All groups share one centre, and each spreads out both ways along 12 directions, with some noise.
Some rows, each with its group after it:
[-2.90 -0.70 -1.81 -1.82 -4.03 -2.51  1.90 -1.54  0.36 -4.34 -3.85  1.70
 -2.67  3.76 -1.49 -0.85]	(0)
[-1.48 -4.25 -0.54 -2.83 -2.02  2.01 -3.59  0.59  4.79  1.67  2.42  1.54
  0.15 -1.72 -5.62 -2.05]	(4)
[ 1.51 -0.24  1.51  0.69  0.04  4.42  1.31 -3.57  0.68 -0.27 -0.32  0.10
 -3.24 -5.59  1.33 -2.21]	(2)
[ 0.32 -2.17  3.09 -0.06  5.19  2.17  4.88  3.07 -1.54  0.50  1.46  1.64
 -2.30 -3.04 -3.92  0.29]	(1)
[ 0.95 -2.78  0.24 -1.04  1.27 -0.30  0.32  0.45 -2.18  0.64 -2.86 -1.46
 -0.40 -4.70  0.34 -0.72]	(3)
[ 3.21  0.32  0.92 -1.46  4.21 -1.59 -0.69  1.46 -0.49 -2.87 -2.02 -2.67
 -0.80  3.48  0.12  2.05]	(3)
[-0.33  2.49  2.06  0.77 -1.10  1.23  3.27 -3.52  1.06 -4.79 -2.52 -0.83
 -1.32  0.78 -0.24 -1.42]	(0)
[-1.35  0.58 -4.69 -0.01 -2.11  3.71  0.33 -2.55 -1.23  5.17 -0.35 -1.96
 -2.03 -2.75  0.48 -4.40]	(3)
[-0.24  3.37  2.12 -2.36 -1.85 -1.76  1.45  2.07 -0.75 -0.69  1.88  5.76
  0.47  2.02 -2.21 -1.30]	(2)
[ 3.03  1.16 -0.13 -2.95  0.34  0.43  1.01  1.20 -2.80 -0.34  0.94  2.04
  2.62  0.22  1.24 -1.63]	(2)
[-1.43 -0.76  0.45  0.62  0.81  0.85  2.07  0.23 -0.83 -0.42  0.31 -1.28
 -1.97  1.47  2.52 -1.09]	(4)
[-0.33  2.48 -1.71 -0.36  0.28 -2.08  0.36  2.41  2.70  1.22  0.01 -1.61
  0.70  3.16  1.21 -3.97]	(1)
[-4.62  0.39  2.27  3.87  0.28  0.50  1.20  2.96 -0.43  2.54 -0.04  1.76
 -2.22 -2.66 -3.08  0.32]	(2)
[ 0.77  3.03 -1.66  0.48 -5.01  1.62 -0.10  1.53  1.56  1.51  1.30  2.19
  0.59 -0.02 -3.37 -4.30]	(3)
[ 0.97 -3.90 -0.06 -0.44 -2.03 -1.14  0.94  2.08  1.78  1.69  0.70  1.78
  0.69  1.80 -2.03  0.34]	(4)
[-0.18  0.04  0.62  0.51 -2.63 -4.39 -1.92  2.39 -1.68  1.74  0.08  0.97
 -0.44  0.21 -2.88  2.71]	(3)
[ 1.35 -1.49 -2.60  0.60 -1.31  2.35  0.33 -0.73  0.48  1.79  1.52 -1.89
  2.00  0.16 -1.71 -0.47]	(3)
[ 2.42  1.30  1.47  0.38  0.32  1.31  6.67 -1.52  0.86 -2.51 -0.14  0.72
  0.17  1.31 -2.07 -1.03]	(2)
[ 0.47  2.01  3.54  2.34 -0.08  0.59 -1.00  2.56  1.68  1.54  2.33 -1.95
  0.97 -0.40  1.34 -2.17]	(0)
[ 3.33 -0.23  0.10  1.56 -0.85  0.83  3.57  0.42 -1.50 -4.43  0.13 -0.15
 -2.23 -2.96  0.52 -1.26]	(4)
[-0.14  1.54  3.36  0.55 -3.36  1.11  3.65 -1.12  2.66  1.20  1.98  4.88
 -0.35  0.21 -1.54 -1.68]	(2)
[ 2.92  0.29 -0.90 -0.73 -0.80  1.11 -1.38  0.29  0.16  0.25  0.50 -0.23
 -0.94 -0.50 -1.04 -0.73]	(4)
[ 0.15 -1.82 -2.64 -3.17  0.12  2.02  0.63 -2.08 -0.01 -0.04  0.48 -0.30
 -0.32 -0.81 -0.50 -2.24]	(1)
[ 0.49  1.00 -0.18 -0.44  0.52  0.69  1.42 -2.37 -0.35  0.83  1.21 -1.27
 -0.04  2.00  1.16 -0.02]	(4)
[-1.49 -1.39  0.50 -1.02 -1.12 -1.58  2.27  0.53 -1.39  0.56 -1.08  1.21
 -0.18 -0.60 -1.80 -0.63]	(3)
[-2.70 -0.40  0.42  0.30 -1.38  0.04  1.34 -0.70 -0.74  0.63 -1.24  1.67
  1.55 -1.62 -0.60 -0.28]	(0)
[-1.54 -0.10 -0.66 -0.99 -0.79 -0.47  0.14 -1.02 -1.26  1.86 -0.44  0.15
 -0.44 -1.57 -1.26 -0.24]	(3)
[-3.63 -1.58  2.91 -0.23  0.42  0.57  0.35  1.08  2.67  0.06 -3.71 -0.81
  3.29 -1.79 -2.57 -2.77]	(0)
[ 0.20 -0.49  2.82 -2.16  0.77  1.74  0.94 -2.37 -0.02 -2.85 -0.91  0.87
  0.33 -1.34 -0.58 -0.35]	(1)
[ 1.23 -1.41 -0.01 -0.63 -2.28  2.30  0.07  0.06  0.61 -0.37  2.75 -0.76
 -0.37  1.79 -1.48 -1.32]	(1)
[-2.22 -1.58  1.88 -0.33  1.68  1.04  0.41  2.22  0.88  1.01 -0.33  1.93
  0.94  0.03 -2.70  0.00]	(0)
[ 0.96  3.54  1.12  0.52 -2.34  0.06  0.70 -2.30 -2.27  1.77  2.44  0.86
  0.54 -2.60  1.07 -0.66]	(0)
[-3.44  3.72  3.29 -2.37 -1.02 -1.86  1.92 -3.63  1.22 -1.27  1.94  0.73
 -3.41 -0.83 -1.28 -2.42]	(4)
[ 0.76 -0.09  2.54 -0.69  1.25  2.16  0.14 -0.36 -2.43  1.10 -1.22  1.23
 -2.47  1.83  2.27  1.03]	(0)
[ 0.20  0.62 -2.18 -1.24 -0.40  2.53 -2.85  2.72 -3.69 -0.74 -3.18  1.86
 -0.60  2.48 -1.56  0.16]	(4)
[ 0.78  0.36 -0.29  0.88  2.49  2.91  1.96 -0.34 -1.91  0.78  2.15  2.68
 -1.99 -6.29 -1.65  0.34]	(2)
[ 4.39 -3.60 -1.67 -1.78  0.68  0.02 -0.06 -0.40  0.69 -3.16  0.59 -3.52
 -0.97 -1.88 -1.46 -0.25]	(3)
[-0.08  1.78  0.32  1.73  0.40  0.46  3.51 -1.31 -0.37  1.07  3.65 -3.14
 -0.19 -2.33  2.12 -2.57]	(0)
[ 0.66 -1.37 -1.07 -1.08  0.46  0.52 -0.54 -1.10  0.03 -2.54 -0.21  0.13
 -0.93  0.14  0.38  0.72]	(1)
[ 1.23  1.66  1.00  2.37 -4.60  4.99  1.33  0.17 -0.17  2.45  2.90  5.75
  2.12 -1.65 -1.38 -1.39]	(3)
[-3.34  0.29 -0.02  3.69 -0.19  2.24 -2.49  2.36 -2.20  2.84  0.20 -0.86
 -2.80 -4.60 -1.30 -0.16]	(2)
[-0.19  2.25  0.31  0.42  1.87 -0.42 -0.39  0.95  0.35 -0.69  1.59 -0.84
 -2.24  2.40  1.40  0.05]	(3)
[ 3.16 -2.11 -1.66 -0.59 -0.90  2.11 -1.96  1.20 -0.52 -2.03 -3.59  1.94
 -2.96  1.75 -1.53  1.57]	(0)
[ 2.14  1.03 -0.37 -1.35 -0.93  0.33 -0.21 -0.74 -2.66  0.54  1.06  3.72
  0.78 -0.77 -1.46  1.98]	(0)
[ 1.15  2.29  1.46 -0.52  0.54  0.39  2.12 -3.27 -0.12 -1.00  2.25  0.86
 -0.50 -1.30  1.12  0.25]	(4)
[ 0.99  0.27  0.12  1.01 -0.90  0.99 -0.69 -0.10  0.80 -0.89  1.92  0.48
  0.96  0.13 -0.40  0.78]	(1)
[-6.46 -2.99  1.51 -1.23  0.46 -0.18  2.98  0.47  1.51  3.41 -1.79 -0.91
  2.38  0.18 -4.00 -2.34]	(0)
[-1.31  0.81  0.65 -1.27 -0.93 -2.64 -1.11  0.94  0.19 -0.27 -1.59 -1.44
 -1.68  0.86  0.10 -2.03]	(3)
[ 2.79 -2.93 -3.03 -0.52 -2.76 -0.59  1.77 -3.01 -3.40  0.24  1.00 -1.16
 -3.05 -5.00 -0.87  0.78]	(3)
[-0.69  2.36 -0.28  1.95 -0.16 -0.03  0.97 -1.07  0.14  1.60  0.93 -0.01
 -0.61 -0.37  2.32 -0.44]	(1)
[ 3.90  1.62 -0.66  1.45 -0.67  0.32 -0.94  2.70  0.33 -0.27  3.26  1.13
 -2.14 -1.15 -0.32 -0.47]	(2)
[ 0.81 -1.46 -2.33 -3.17  0.13 -2.14 -2.81 -2.41 -2.37  0.52 -0.35  0.58
  4.89 -0.48 -0.86  3.89]	(2)
[ 2.69  2.44  1.41  0.23 -2.16  0.67  1.32 -1.89 -2.57 -1.56 -3.46  0.38
 -2.06  3.05  0.62  1.02]	(0)
[ 3.09  2.03 -0.35 -0.27 -3.31  1.20 -1.45 -2.74 -0.29 -0.50 -0.89 -1.68
  1.68 -0.57  1.98 -2.04]	(1)
[-1.30  0.74  0.77  0.08  0.34  1.16  2.91 -1.93 -0.81 -1.92  1.02 -0.06
  0.04 -0.59 -0.31 -0.56]	(4)
[-1.04  0.60 -0.82  1.00  0.62 -0.25  3.05  0.43 -0.90  0.74  1.51 -1.44
 -0.45  2.00 -0.71  0.02]	(4)
[ 1.47 -0.58  0.28  0.39  1.98  3.96  0.34 -1.47  0.49 -2.55 -0.60 -3.56
  0.50 -2.17  0.40 -1.62]	(2)
[ 0.73 -1.10  1.36 -2.20  1.76 -0.11 -0.17  1.49  0.26  0.27 -1.14  1.87
 -0.83 -0.73 -0.75 -0.65]	(4)
[ 0.90 -0.01  0.90 -4.53 -0.48  2.11  3.23 -1.31  0.64 -3.20  3.17  0.56
 -1.16  2.31 -2.62 -3.54]	(1)
[ 0.76 -2.25 -0.87 -0.90  0.07  1.63 -0.09  0.37 -2.95 -1.60  1.56  2.34
 -3.25 -2.66  0.84  0.38]	(1)
[ 0.69  0.14 -0.67 -2.85  0.22 -2.17  3.42 -0.94 -1.40 -0.19 -1.33  0.31
 -2.52  2.52 -1.94 -0.12]	(4)
[-0.18 -0.24  1.77 -3.55  1.96  2.16 -0.61 -1.05  1.29 -4.34 -0.47 -0.66
 -3.82 -0.54  1.60 -3.46]	(2)
[ 0.17  0.61  0.13 -1.15  3.18  0.34  1.80 -0.79 -1.33 -4.05 -1.17 -1.34
 -1.94 -0.75 -1.58  0.39]	(2)
[ 0.17 -1.41  0.26 -2.76 -2.93  1.30  0.31 -1.67 -2.27 -2.49  1.59  2.34
 -4.25  0.77 -1.04 -0.16]	(1)
[ 2.64  0.99  2.73  1.13  0.96  0.99 -0.29  2.81 -0.84  0.97 -1.52 -0.08
  0.90  1.64 -0.86  0.58]	(0)
[ 1.77  0.41  0.57 -2.92 -1.56 -1.16  1.49  3.03 -3.91 -4.14  2.52  6.23
 -1.07 -0.58 -4.59  0.69]	(1)
[ 2.68  0.79 -2.05 -0.27 -3.24 -0.28 -1.36  0.68 -2.11  1.69 -1.00 -0.69
 -4.40  0.09 -0.22 -1.37]	(4)
[ 0.08  0.78  0.81  1.98  1.45  5.49  2.24  0.43 -1.28  0.94  1.60  0.88
  0.13 -5.49 -1.16 -2.32]	(2)
[ 2.69  0.96 -1.09  1.54 -0.15  2.25  1.77 -1.49  0.11 -1.32  4.24  0.32
  0.73 -0.86 -0.50  1.00]	(3)
[ 1.58  0.72 -2.34  1.15  0.24 -0.45  1.04  1.50 -0.09  0.18  0.79 -1.15
  1.27  1.23  0.33 -0.42]	(1)

New rows. What belongs after each?
[ 3.16  1.85  1.46  4.06  1.18  1.31  3.55  0.62 -1.44 -0.73  4.62 -0.12
 -5.89 -0.32 -0.02  2.11]	(1)
[ 3.02  0.37 -0.13  2.42 -2.70  3.14 -0.41 -1.46  0.11 -0.79 -4.68 -2.48
 -1.36 -0.50 -0.90 -1.08]	(0)
[ 2.59 -0.92 -1.96 -1.77  0.01  0.86  2.37 -3.20  1.06 -0.61  1.32  1.84
  2.75 -1.40 -6.40  2.20]	(2)
[ 6.01 -1.19 -1.19 -1.90 -3.08  3.22 -1.86 -2.63 -1.79  0.61 -2.02  0.09
 -1.34  1.49 -1.21  1.05]	(3)
[ 1.11  2.73  2.65 -2.02  0.84  0.55  0.63 -3.50  1.37 -3.03  1.45  0.27
 -1.22 -2.34  0.23 -1.78]	(4)
[-1.10  1.83  2.67  3.77 -1.36  1.29  0.52 -1.60  1.38  2.64  1.44 -1.92
  0.10  1.00  2.61 -0.28]	(1)
[ 0.28 -1.18  0.22  0.81 -1.03 -1.45  0.73 -0.01  2.35  0.84  0.16  1.37
  0.64  0.33 -3.98  2.08]	(2)
[ 1.85 -1.49 -0.08 -2.59 -0.15 -1.59 -2.24 -1.45  1.10 -2.96  1.31 -1.67
 -1.58  1.53 -1.96  1.73]	(3)
[ 2.05 -0.15  0.87  1.53 -2.33 -0.34 -0.41 -2.42  1.29  0.86 -0.71  0.43
 -3.55 -2.66  1.22  0.73]	(2)
[ 3.21 -0.41  0.26 -0.74  1.15  2.84 -0.13  0.22  0.44 -1.47  1.94  2.37
 -1.03 -4.97 -1.55 -0.92]	(3)
[-1.87 -2.23 -0.92 -2.62  3.56  4.42 -1.90 -1.87 -1.62 -2.67 -1.08 -4.75
 -3.63 -2.28  3.10 -3.09]	(2)
[-0.09  3.48  2.19  2.17 -0.84 -2.16 -0.84  0.25  0.29 -2.79  0.23  1.66
 -1.28  0.95  2.59  1.65]	(1)
[ 0.39  2.32  1.93 -1.68  0.05 -1.76  1.74  0.36 -0.84 -1.18 -1.63  0.82
 -1.10 -1.68 -1.59 -2.22]	(0)
[-1.40 -0.39 -1.01  0.31 -0.11  0.21  2.21 -0.98  0.50  0.25 -1.25 -3.56
  5.16 -0.86 -0.43 -2.44]	(3)
[-1.24 -2.42  4.63 -2.69  0.03 -1.11 -2.86 -0.49  0.62 -2.09 -0.59  1.64
 -2.03  1.33  0.55  1.90]	(3)
[ 2.18 -0.11  1.32 -2.20 -2.48 -2.57  2.44 -3.94  3.52  0.05  3.09 -0.15
 -1.83  1.15 -0.64 -0.84]	(4)
[ 1.35 -0.21 -2.61  0.10  2.15  1.28  4.74  0.94 -0.65 -1.13 -0.53 -3.25
 -2.11 -0.91  1.40 -4.13]	(3)
[ 1.97  2.51  0.24  0.33  1.24  4.34  1.18  4.63 -3.28  0.16  0.11  0.90
 -2.77 -4.46 -2.47 -5.06]	(2)
[ 1.44 -0.80  0.71 -0.54  3.67 -0.11  1.12  0.17 -0.51 -0.22 -3.59 -1.38
 -4.45 -1.90  0.06  0.14]	(1)
[ 1.54 -1.53 -1.28 -1.35  0.85 -0.11  0.36  0.41 -2.03  1.98  2.13 -1.36
  1.05 -1.35  2.34 -1.14]	(0)
[-1.83  0.72 -0.40  1.12  3.83  0.74  1.22  2.16 -1.82  5.35  1.46  1.29
  4.64  1.47 -1.74  2.96]	(4)
[ 0.73 -0.04 -0.01 -0.57  2.80  1.12  0.12  0.93 -0.49  0.30  0.35  0.10
 -2.45  3.22  0.04  1.27]	(3)
[-0.42 -2.89 -0.90 -3.41  1.72  1.03 -2.07  2.78 -1.17  2.12 -1.85  0.85
  2.43 -2.13 -3.28 -1.36]	(2)
[-0.30  2.68  2.06 -1.06 -0.69  1.87  0.63 -5.04  0.04 -2.01  2.43  3.30
  0.38 -1.47  1.08  0.50]	(4)
[ 0.89  1.34  0.70  3.85 -2.70  1.17  4.81 -1.39  0.62  0.81  1.97 -0.33
 -0.51  2.22  0.57 -0.07]	(2)
[ 1.31 -0.86 -2.03  0.90 -1.31  2.08 -3.21  0.54  3.87  3.17  5.36 -3.00
 -1.89 -2.84 -2.89 -2.37]	(4)
[ 1.07  0.93  0.17 -0.47 -0.60  0.83  1.16 -3.13  0.27 -0.22  1.54 -1.56
 -1.40  0.41  1.91 -0.85]	(4)
[-2.07 -0.18 -1.78  0.92  1.29  1.60  1.56  1.00  1.30  0.86  5.70  0.81
 -0.22  0.59 -3.77  0.62]	(4)
[ 4.08  3.77  1.39  0.57 -0.28  1.58  1.55 -1.54 -1.84  0.77  2.42  0.18
  0.47 -0.34 -1.29  0.80]	(0)
[ 1.58 -0.69 -2.02 -0.34  1.05  1.27 -3.73 -0.54  4.97  0.36  0.89 -1.27
 -1.16 -0.94 -3.10 -0.17]	(1)
[-0.58  0.23 -0.54  0.22 -2.74  1.88 -0.83 -4.59  2.14 -0.46  2.19  0.65
 -2.09 -1.56 -2.80  0.87]	(2)
[-0.27 -0.77  0.08 -0.61  0.29 -0.51 -1.03  1.00  2.63  0.43 -0.69 -1.04
 -1.51  1.85 -1.55 -0.72]	(1)
[-2.73 -1.86 -0.33 -0.66 -1.30  1.41  1.36 -1.81 -0.42  1.32  0.26 -0.52
 -0.98  0.75  0.26 -1.06]	(4)
[-0.19 -1.14  2.94 -0.97  1.32  1.35  0.43  1.99 -0.04 -0.55  0.61  1.29
 -2.53 -1.47 -1.40 -1.33]	(1)
[ 2.74  2.71 -0.41 -0.05  0.53  1.20 -0.51  1.02 -2.31 -2.40 -1.46 -0.40
 -1.02  2.05  1.45 -0.22]	(4)
[ 2.98  2.27  0.42 -0.26 -2.13 -0.15 -1.99  0.64 -0.14  0.47  1.73 -0.24
 -2.16 -2.24  0.35 -2.24]	(0)
[ 1.66 -0.29  0.55 -2.05  0.90  2.18 -4.23 -0.07  3.28  1.70  2.44  0.42
 -0.95 -3.76 -1.72 -1.99]	(4)
[-1.12  1.11  3.29 -0.59  3.49 -0.72  5.58  0.26 -0.70 -4.38 -2.94 -1.89
 -1.01  4.18  4.96 -2.34]	(3)
[ 0.79 -3.05  0.86 -1.12 -3.15  0.64 -0.03  0.32 -1.60 -0.93 -1.34 -0.93
  0.11  3.00 -1.45 -0.03]	(1)
[-1.77  0.32  2.47 -0.98  1.15 -0.04  1.47 -0.24 -0.94 -0.03 -0.12  2.39
  3.76 -2.11 -0.62  0.02]	(0)
[-0.66  0.69 -1.25 -0.91  0.52 -0.89 -0.21  1.87  3.45  3.70 -0.57 -1.69
 -2.83  1.66 -1.77 -3.63]	(1)
[-2.07 -0.78  0.11  0.21  0.00  2.29  1.69 -0.70 -0.95  1.30 -0.09 -0.21
 -0.20 -0.81 -1.25 -1.00]	(2)
[ 0.49  1.74  2.95  2.53  0.65  2.61 -2.06  1.76  5.22 -2.48  4.80 -1.33
  0.92 -2.04  0.67 -2.76]	(0)
[-2.60 -2.26  0.53 -0.11  2.26 -0.28  0.75  0.55  0.15 -0.06  0.53 -0.51
 -3.47  0.42  2.24  0.03]	(2)
[-6.31  0.85 -1.77 -2.56 -0.81 -1.13  0.45 -1.67  1.53  1.62  0.29 -1.67
 -2.81  4.70 -0.40 -3.04]	(3)
[-0.65 -2.46  0.07  2.89 -1.29  1.82  1.41  0.46  2.72  2.51  1.48 -1.56
  1.28  0.93 -1.15 -0.10]	(2)
[ 7.00 -0.09 -3.07 -6.20  0.75 -2.73 -0.26 -0.26 -3.93 -0.41  1.58 -1.42
 -0.28 -0.25  1.60 -1.35]	(0)
[ 1.82 -2.65 -0.96 -2.21  0.21 -0.31  3.15 -3.29  1.96 -1.35  0.65 -1.05
  3.38  3.98 -0.49  1.23]	(2)
[-0.82  0.18  1.26 -0.40  1.90  4.15  2.79 -5.55  1.34 -3.30  2.28  1.05
  4.27 -3.21 -0.21  0.57]	(0)
[ 0.62  0.20  1.47 -0.69 -0.89  1.39  3.22 -0.06 -0.89  0.77 -0.38  1.26
  0.02  0.42  1.18 -2.43]	(2)
[ 4.43 -2.19 -1.07 -4.24  1.62 -0.44  1.63 -0.07 -1.98  1.08 -1.71  2.22
 -3.64 -2.37  2.08 -1.46]	(2)
[ 0.99 -1.09 -2.09 -0.13 -0.50  4.47  0.07  1.87  0.08  4.09  1.69  2.76
 -1.74  2.83 -2.83 -0.03]	(3)
[-4.44 -1.88  1.12  0.54  0.13  0.06 -0.49  1.63  2.32 -0.32  3.00  2.29
  2.24 -0.74  0.73 -0.59]	(0)
[-3.03 -0.73  1.79 -0.85 -0.90  2.57 -0.84 -1.09  1.22 -0.31 -1.19 -0.99
  0.11 -0.05 -1.33 -2.39]	(2)
[ 0.58 -0.41  4.04  1.16 -0.06  0.49 -1.18  1.82  1.90  0.01  0.34  0.51
 -0.76  0.24 -3.45  1.18]	(1)
[ 0.72 -1.74  0.04  1.37 -3.66  0.35  0.36  2.54 -0.94  1.90 -0.08  0.53
 -1.39 -3.24  0.21 -2.80]	(3)
[-0.84  1.59  3.59  2.23  1.23 -0.57 -1.46  2.59  0.02 -1.71  1.49 -0.11
  2.96  0.50  4.29  0.10]	(2)
[ 0.96  0.89 -3.29 -1.44 -0.86  2.39  5.44  1.27  0.22  0.30  1.13  2.13
 -2.46  5.48 -3.71 -2.71]	(3)
[-0.59 -0.57 -0.31  1.00 -2.37 -0.03  2.65 -0.46  0.24 -1.05  2.17 -0.15
 -1.12  1.95 -0.27 -0.23]	(4)
[ 3.38  0.68  1.89  0.66  0.87 -0.12 -1.88  3.52 -0.43  0.55  1.05  1.75
  1.46 -2.70  3.13 -0.93]	(2)
[ 2.64  0.54 -0.80  0.81 -2.59 -1.43  0.71  3.78 -0.96  1.85 -1.37 -2.31
  0.78  3.18 -1.06 -1.88]	(1)
[-2.39 -0.06 -0.92 -2.22  0.67  1.14  1.99 -4.88 -1.20  0.01 -1.37 -2.06
 -0.63  0.36  1.52 -1.21]	(3)
[-0.66 -0.97  0.60  0.77  2.89  0.10  3.03 -4.37  1.02 -3.82 -0.15 -0.98
  0.02  2.63 -0.73  5.02]	(1)
[ 7.50 -1.23 -1.62 -1.03 -4.20 -2.25  1.37 -1.72  0.61  0.41  1.24 -1.24
 -7.32  0.36  2.84 -1.33]	(4)
[-4.30  1.18  6.86 -2.53  2.74 -4.57 -1.01  0.31 -0.68 -3.50 -2.49  2.58
 -0.30 -3.92  1.11  0.30]	(3)
[-3.29 -1.08  1.77  2.32  1.07  1.25 -0.67 -2.46  1.79  1.99 -0.12 -0.91
 -3.51 -0.31  2.49  1.63]	(1)
[-0.92 -2.96  2.51 -0.20 -0.51  1.72 -0.16  1.08  2.99 -1.19  3.62  1.94
  1.42  4.99 -1.35  1.86]	(3)
[-2.97  1.11  0.54 -0.84  6.59  1.32  3.08 -1.51 -0.05  0.87  4.79 -0.43
 -4.92  2.51  4.83  0.23]	(4)
[ 0.17  0.62  1.58  2.13 -1.40 -0.34  1.86  0.47 -1.04 -0.76  2.14  0.86
 -0.96  0.86  2.05  0.48]	(3)
[ 2.53  1.04  3.63 -0.64 -3.14 -0.28 -2.62  2.25  0.97 -2.16 -0.90 -0.15
 -1.01  1.35 -0.80 -2.17]	(1)
